There are 10 hidden switches. A switch that is on adds its own fixed numbers to the row, and there is some noise. The rows also spread widely along 15 directions, which tell nothing about the answers.
(in the rows, 128 means zero)
Known rows, each followed by its switches (1 for on, 0 for off):
[112 110 145 151  78 159 158 123 175  90  61 143 155 160 163 179 187 121
 155  99 113 126 150 126 151 101 150] -> 0 1 0 0 0 1 0 0 1 0
[107 138  86 117 123 152 136  77  91  69 131  93 139 159 137  96 139 101
  69 166 106 137  67 151 132 139 147] -> 0 0 0 0 0 0 0 1 0 0
[131 124 118 131 126  60 130  91 102 141 122 182  91 114 109  67 125 158
 111 116 148 162 101 128 103 179 162] -> 0 0 1 0 0 1 0 1 0 1
[124 158 139  76 133 127 147 130 118 147 138  70 150 116 113  91 133 147
 115 138 120 154 110 117 155 156 135] -> 1 0 0 0 1 1 1 1 0 0
[120 113 135 173 145 109 159 122 146 104 131 131 143 118 123 137  77 144
 122 130 172 138 107 123 132 141 169] -> 0 1 1 0 0 1 0 1 1 1
[101 156 157  83 101  71 107 124 101 199 148  77 154  75 120 109 132 174
 134 112 131 170 122  79 130 165 118] -> 0 0 0 1 1 0 0 0 1 1
[107  99 151 193 134 104 162  99 158 128  68 167 127 114 101 108 200 126
 115 133 145 112 121 111  88 167 219] -> 0 1 0 1 0 0 0 1 0 0
[113 114 103 105 105  87  98 135  94  96 131 166 131 141 135  75  98 141
 151 128 140 147 111 132 169 130  93] -> 0 0 0 1 1 1 0 0 1 0
[133  97 128 153 154 155  91 172 146 117 101 148 153 144 109  77 100  90
 101 120  98 189 153 147 141 126 203] -> 0 0 0 0 0 1 0 0 0 1
[131 159 119 134 121 133 120 116 151 131 121 150 149 140 160 126 140 102
 137  86 185 164 131  93 159  38 146] -> 0 0 1 0 0 0 0 0 1 0
[146 110  74 116  69 100 145 102 146  73  98 155 113 167 145 141 135 131
 164 165 111  99  98 141 162 131 116] -> 1 0 1 1 0 0 1 1 0 0
[113 147 116  81  83 113  51  99  94 142 133  92 176  97 133 106 185 137
 157 143 115 130 110  74 134  90 151] -> 1 0 0 1 1 1 0 1 0 0
[ 63 164 135  94 150 129 135  97 117 149 170 103 182 110 105 139 139 144
 133 142 163 121 100 102 164 133 162] -> 0 1 0 0 1 1 0 1 1 1
[175 133 141  87 153  98  86 124 115 128  98 126 134 147 142 113 134 138
 179 102 125 145 103 137 111 112 113] -> 0 0 1 0 0 0 0 1 1 0
[112  94 139 165 141 118  88 165 157  64 170 124 132 102 146  96  45 141
 118 168 143 134 164  54 141 125 118] -> 1 1 0 1 0 0 0 1 1 0
[ 84 146 144  95 151 134 101 127 104 131 118 132 150 154 158 100 148 125
 108 124  96 136 121 126 187 132 144] -> 1 0 0 1 0 0 0 1 1 0
[156 109 121 120 107 131 148 134 161  73 125  81 145 153 154 155 101 131
 123 157  96 130 134 111 134 170 100] -> 0 1 0 0 1 0 0 1 0 0
[130 131 163 209 137 178 149 117 233  77 106 120  74 124 112  88 109 162
  97 132 135 119 171  61 126  67 153] -> 1 0 1 0 1 0 0 1 1 0
[197 103  73 144 110  94 140 122 157  67 153 135 150 169 202 180  29  94
 129 136 170 154 104 115 135  96 126] -> 0 0 0 1 0 1 0 1 0 1
[128 132 104 137  69 135 147 146 167  98 100 128 119 161 147 120 113 128
 123 132 117 153 150 118 201  98 110] -> 0 0 0 0 0 0 1 0 1 0
[192 137 115 112 153 103 128  88 173 105 134 161  93 162 123 151 107 141
 180 123 158 121 116 109  85  95 139] -> 0 0 1 0 0 1 0 1 1 0
[111 126 121 118 117 154 101 121 154 111 141  76 134  87  81  63 145 124
 110 146 117 181 139  86  86 130 193] -> 1 0 0 0 1 0 0 1 0 0
[112 117 192 126 132  92 179  93 151 106 116 105  96 118 175 144 105 192
 135  79 139 137 117 108  70 176 116] -> 1 0 1 1 0 0 1 1 1 0
[142 144 193 137 143 155 143 115 166 135  78  79 127 143 132 125 149 171
 130 122  85 102 133 112 133 110 101] -> 0 1 0 1 1 0 0 0 1 1
[106 150 128  60 180 135 107 158 127 139 165  96 173 117 105  99 118 102
 133 138 127 184 126 113 133 158 161] -> 0 1 0 1 0 0 0 1 1 0
[123 115 149 147 106 125 123  90 121 108 107  61 140 134 162 144 117 164
 114 130  99 121 109 120 117 134 156] -> 1 0 0 0 0 0 0 1 0 0
[ 84 118 132 159 173  98 157  93 113  82 139 158 105 128 101  38  91 163
 100 157 177  97  89 129 137 156 127] -> 0 1 0 1 1 0 1 1 0 0
[153 159 132  87 132 103  98  96 117 154 105 112  96 148 130  86 153 142
  83 153  58 153 137 105 109 144 167] -> 1 1 0 1 0 1 1 1 1 0
[146 132 142  89 138 112 125 165 157 145  89 155 105 165 145  84 127 139
 138  85  93 189 161 135 169 150 125] -> 0 0 0 1 0 0 0 1 1 0
[156 106 140 116 143 108  94 114 131 135 116  53 176 108  91 127 106 130
 166 135 129 149 104 124  35 131 199] -> 0 1 0 1 1 0 1 0 0 0
[ 81 123 171 108 157  76 157  69  93 116 170 115 140  95 115 151 129 176
 144 152 164  61  76  96  82 206 109] -> 1 0 1 0 1 0 1 0 0 0
[126 150 146 128 160 147  35 136 131 100 154 116 119 139 144  66  80 155
 108 156 101 113 157  60 183  67  97] -> 1 0 1 0 1 0 0 1 1 0

New rows, each followed by its switches (1 for on, 0 for off):
[112 111 154 121 126 124 100 107 144 105 129 108 133 125 158 137 115 139
 114 104 108 178 157  94  76 138 195] -> 1 1 0 0 0 1 0 1 1 0
[107 107 166 130 119 122 123 126 165  91  98 122 124 121 154  86 111 164
 170  55 169 171 129 116  98  86 134] -> 0 0 0 1 1 0 1 1 1 0
[140 152 130  75 100 161 106 150 156 130 133  48 174 141 153 155 124 117
 133 137  82 166 162  91 169 102 116] -> 1 1 0 0 1 0 0 0 1 0
[119 165  99 120 116 143 155 107 137 100 186  94 145  98 130 121 113  98
  81 160 169 171 117  71 130 100 142] -> 1 1 1 0 0 1 0 0 1 0
[142 135  93  77 131 135  81  82 109  85 151 117 158 137 132 117 132  97
 128 137 120 153  83 124  82 116 155] -> 0 0 1 0 1 1 0 1 0 1
[106 139 172 134 116 101 145 144 109 143  98 107 122 131 156  95 121 174
  94 127  97 125 127 115 189 164  79] -> 0 0 0 1 0 0 1 0 1 0
[147  84 139 151 145  93 161 150 158  68 159 154 139 106 147 132  79 115
 151 129 199 139 137  88  95 157  93] -> 0 1 0 0 0 0 0 0 0 0
[159 109 146 130 104 110 125  96 113 101  38 122 110 138 156  63 166 148
 150  69 127 165  92 168  91  94 147] -> 1 0 1 0 0 0 1 1 0 0
[153 136 163 102 152 125  86  98 106 114  85 116 132 143 156  97 161 141
 122 118  84 125 111 120  89 125 134] -> 0 1 1 1 0 1 1 1 0 0
[146 138 184 104 142 106  97 115  89 129  78  81 138 154 210  80 111 166
 120  66 108 155 105 136 141  85  96] -> 1 0 0 1 1 0 1 1 1 0
[187 147 152 128 159 124 134 134 140 156  56 119 125 136  90  74 178 135
 133 124 108 146 116 137 127 124 154] -> 0 1 1 0 1 1 0 1 1 0
[ 92 173 135  85 126 184 145  70 162  80 125  85 112 162 134 102 158 152
 118 123 113 126 123 114 135  78 114] -> 0 1 0 0 1 0 1 1 1 0
[108 131 147 164 152 168 150 150 118  99 106  91 197  94 121  86 153 103
 111 145 161 128  92 126 178 101 158] -> 1 1 1 0 0 1 0 1 0 0
[103 113 195 200 166 146  85  57 149  94 116  98 128 122 144 120 124 177
 116 123 138  68 126  72  67  73 184] -> 1 0 0 0 1 0 0 1 0 0
[144  91 128 171 159 107  79 129  96 120  89 151 178 143 136 108 130  82
 108 148 117 120  95 142 119 124 188] -> 0 0 0 1 0 0 0 0 0 1
[ 96 121 146 131 141 160 143 109 133  77 125  98 147 140 168 122 104 119
  89 109 129 159 105 136 121 107 168] -> 1 0 0 0 0 1 1 1 1 1
[138 140 108 134 145 103 180 115 156 127 142 136 119 130  97 106  94 155
 167 135 205 122  99 129 164 117 130] -> 0 0 0 0 0 0 0 1 0 0
[160  93 135 175 152  91 109 118 156  96  97 166 127 151 143 130 122 111
 129 141 146 115 136  99  90 117 176] -> 0 1 0 0 0 0 1 1 1 0
[188 103 158 136 133 117  62 105 111 118  50 115 113 163 125 106 133 163
 144 124  42 127 133 155  75 134 157] -> 0 1 1 0 0 1 0 0 0 0
[166 182 109  66 118 127 138  86 170 129 128 119  91 174 132 126 149 148
 127 146  89 114 130  91 143 124  95] -> 0 0 1 1 1 0 1 1 0 0
[ 85 143 115 142 205 149 119  46  95  49 185 173 107 149 132  54  97 117
  66 154 175 103  70 121 108  92 142] -> 0 0 0 0 0 1 0 1 0 1
[140 143 144  88 174 152 177 118 150  96  97 130 136 154 161  74 155  76
  92  54 157 221 110 148  77 109 164] -> 0 1 0 1 1 1 1 1 1 0
[142 129 144 123 151 122 163 117 168 118 120  79 116 107  67 106 113 162
 160 134 143 136  94 127  78 157 152] -> 0 0 1 1 1 0 0 1 1 0
[ 61 103 160 157 151 119 109 122 127 122 109 137 143 104 125  72 127 126
  93 103 138 168 118 122  99 136 225] -> 1 0 0 1 0 0 1 1 1 1
[163 136 149 135 187 145  97 108 133 103 127  82 133 151 115  99  83 147
 118 152 116 120 113 119 108  98 146] -> 0 1 0 0 1 1 0 1 1 0
[120 118 116 147 153 111  84 139 139  89 127 197 127 152 166  83  86 108
 116 131 149 132 130 102 183  76 135] -> 1 0 1 1 0 0 1 1 1 1
[106 129 197 109 139  80 124 141 123 174 118  85 126  75 109  95 128 209
 170 113 128 131 127  97 124 177 123] -> 1 0 0 1 0 0 0 1 1 0
[158 104 131 132 126 114  97 118 165  89 141 115 139 120 165 118 104 111
 124 113 145 176 161  68  70 107 162] -> 1 1 0 0 1 0 0 1 0 0
[144 146 158 140 196 123 163 123 133 114 134 112 150 110 123 101 120 134
 133 140 185 104  85 111 135 127 108] -> 0 1 1 1 0 0 0 1 0 0
[132 107 155 112 189 106 116 123 115  75 137 180 161 159 176 126 121 109
 142 126 161  91 114 109 128 139  95] -> 0 1 0 0 1 1 1 1 0 0
[138 136  87 135 118 163 136  80 167  88 114 124 120 188 136 136 120 100
 109 135 108 141 119 140 121  86 182] -> 0 0 0 1 0 0 0 0 0 0
[ 90 124 126  93 112 117  83  99 108  98 130 143 155 160 181 131 135 135
 155 113 128 116 120 118 163  95 132] -> 1 0 0 0 0 0 1 1 0 0
[139 106 142 106 170 158  86 135 139  63 115  82 114 121  95  41  99 125
 114 140  77 181 121 138  55 144 159] -> 1 1 1 1 1 0 0 1 1 0
[105 124 162 106 193  72  94  94 108 105 167 187 123 147 177 132  71 151
 129 100 162 126 124  94  96 153 135] -> 0 1 1 1 0 1 1 1 1 0
[157 115 149 122 168 159 119 124 132  99  84  67 145 138 103  71 128 129
 137 111 115 156  92 166  82 116 164] -> 0 0 0 0 1 0 0 1 0 0
[120 154 185 120 133 147 115 148 123 193  86  29 185 114 131 118 101 175
 139  78 107 185 126 147 163  93 171] -> 0 1 0 1 0 1 0 0 1 1
[154 130 156 127 173 111 162  98 162 142 110 160 105 151 133 141 153 108
  95 113 106 143 139 111  72 180 186] -> 1 0 1 1 0 0 0 0 0 0
[130  84 125 143 102  72  89 119 109  96  91 162 114 111 131  74 146 144
 161 136 132 132 107 118 102 132 145] -> 1 0 0 1 0 0 0 1 1 0
[ 97 153 158  85 170 116 110  51  58 103 151  87 148 137 135 126 134 162
 125 145 123  81  60 134  94 150  89] -> 0 1 1 0 1 0 0 0 1 0
[149 114 139 191 176 124 132 183 144 155  89 167 212 136 131 136 143  63
 127 138 172 121 134 114 195 105 198] -> 0 1 0 1 0 1 0 0 0 0
[133 119 131  99 124 149  86 160 143 102 113  91 160 127 129 105 132 120
 158 146 100 152 142 117 151 107 137] -> 1 1 0 0 0 0 0 1 1 0
[143 166 140 120 108 107 167  71 104 138 136  82 165 141 182 177 143 142
 117 141 163  82  83  90 165  87  98] -> 1 0 0 0 1 1 1 0 0 0
[105 131 161 119 123 140 164  97 169 113  92  94 140 160 139 162 136 181
 177  91 134 114 123 139 143 114 134] -> 0 1 0 0 1 0 0 1 1 0
[167 122 139 134 153 136  80 134 108  87  67 154 153 184 210  91 134  98
 121  87 110 140 109 148 170  68 106] -> 0 0 1 1 0 0 0 1 0 0
[ 89 118 151 178 109 135 133 107 143  92 112  99 103 108 135  74 105 169
  79 130 117 148 117 104 119 129 145] -> 0 0 0 1 0 0 0 1 1 1
[ 61 154 130  75 113 119 132  82 109 127 154 161 146 139 152 134 157 140
 128 118 134 117 108 110 159 137 119] -> 0 0 0 1 0 1 1 0 0 1
[173  84 120 185 105 131 144 164 180  86  97  85 168 109 134 143 123  85
 107 164 119 156 137  93 100 152 175] -> 0 1 0 1 0 0 0 1 0 0
[191 134 157 125 191 121  98 127 148 149 106 100 127 142 109  84 120 137
 128 143 109 129 142 107 109 115 158] -> 1 1 0 0 1 0 0 1 0 0
[134 155 138 150 146 168 139 112 130 155  32 117 131 157  75  41 181 140
 140 118 122 116  87 194 184  46 170] -> 0 0 0 0 0 0 1 0 0 1
[ 94  93 153 103 159  73 130 127  89  88 165 130 145 115 170 130  43 146
 111 112 138 160  92 133  97 212 135] -> 1 0 1 1 0 1 1 1 1 1
[ 69 158 109 102  99 138 138 129 124 142 142  96 164 121 114 110 123 133
 116 142 126 164 118 126 199 130 143] -> 0 1 0 1 0 0 0 0 1 1
[ 81 147 154 166 168 147 164  81 130 123 127  93 139 103  82  86 143 163
 122 134 182 102  78 126 123 112 180] -> 0 0 0 0 0 0 0 1 0 0
[115 155 156 108 135 153 162 127 124  98 101 103 151 124 157  98 157 139
 130 102 146 143  94 129 167 104  86] -> 0 1 1 1 0 1 0 1 1 0
[141 104 156 133 115  69 156  85 161 120  80 205  88 130 153 129 185 149
 159  88 151 118 126 107  76 153 143] -> 1 0 1 0 0 0 1 1 0 1
[178 138 116 104 131  97 122  75 120 123 138 114 107 155 141 138 118 137
 127 154 113 119 112 111  92 131 128] -> 1 0 0 0 0 0 0 0 0 0
[140 130 122 151 149 151 121 131 173  73 148 127 103 145 139  81  56 134
  98 128 148 174 157  95 137  82 141] -> 0 1 0 0 0 1 0 1 1 0
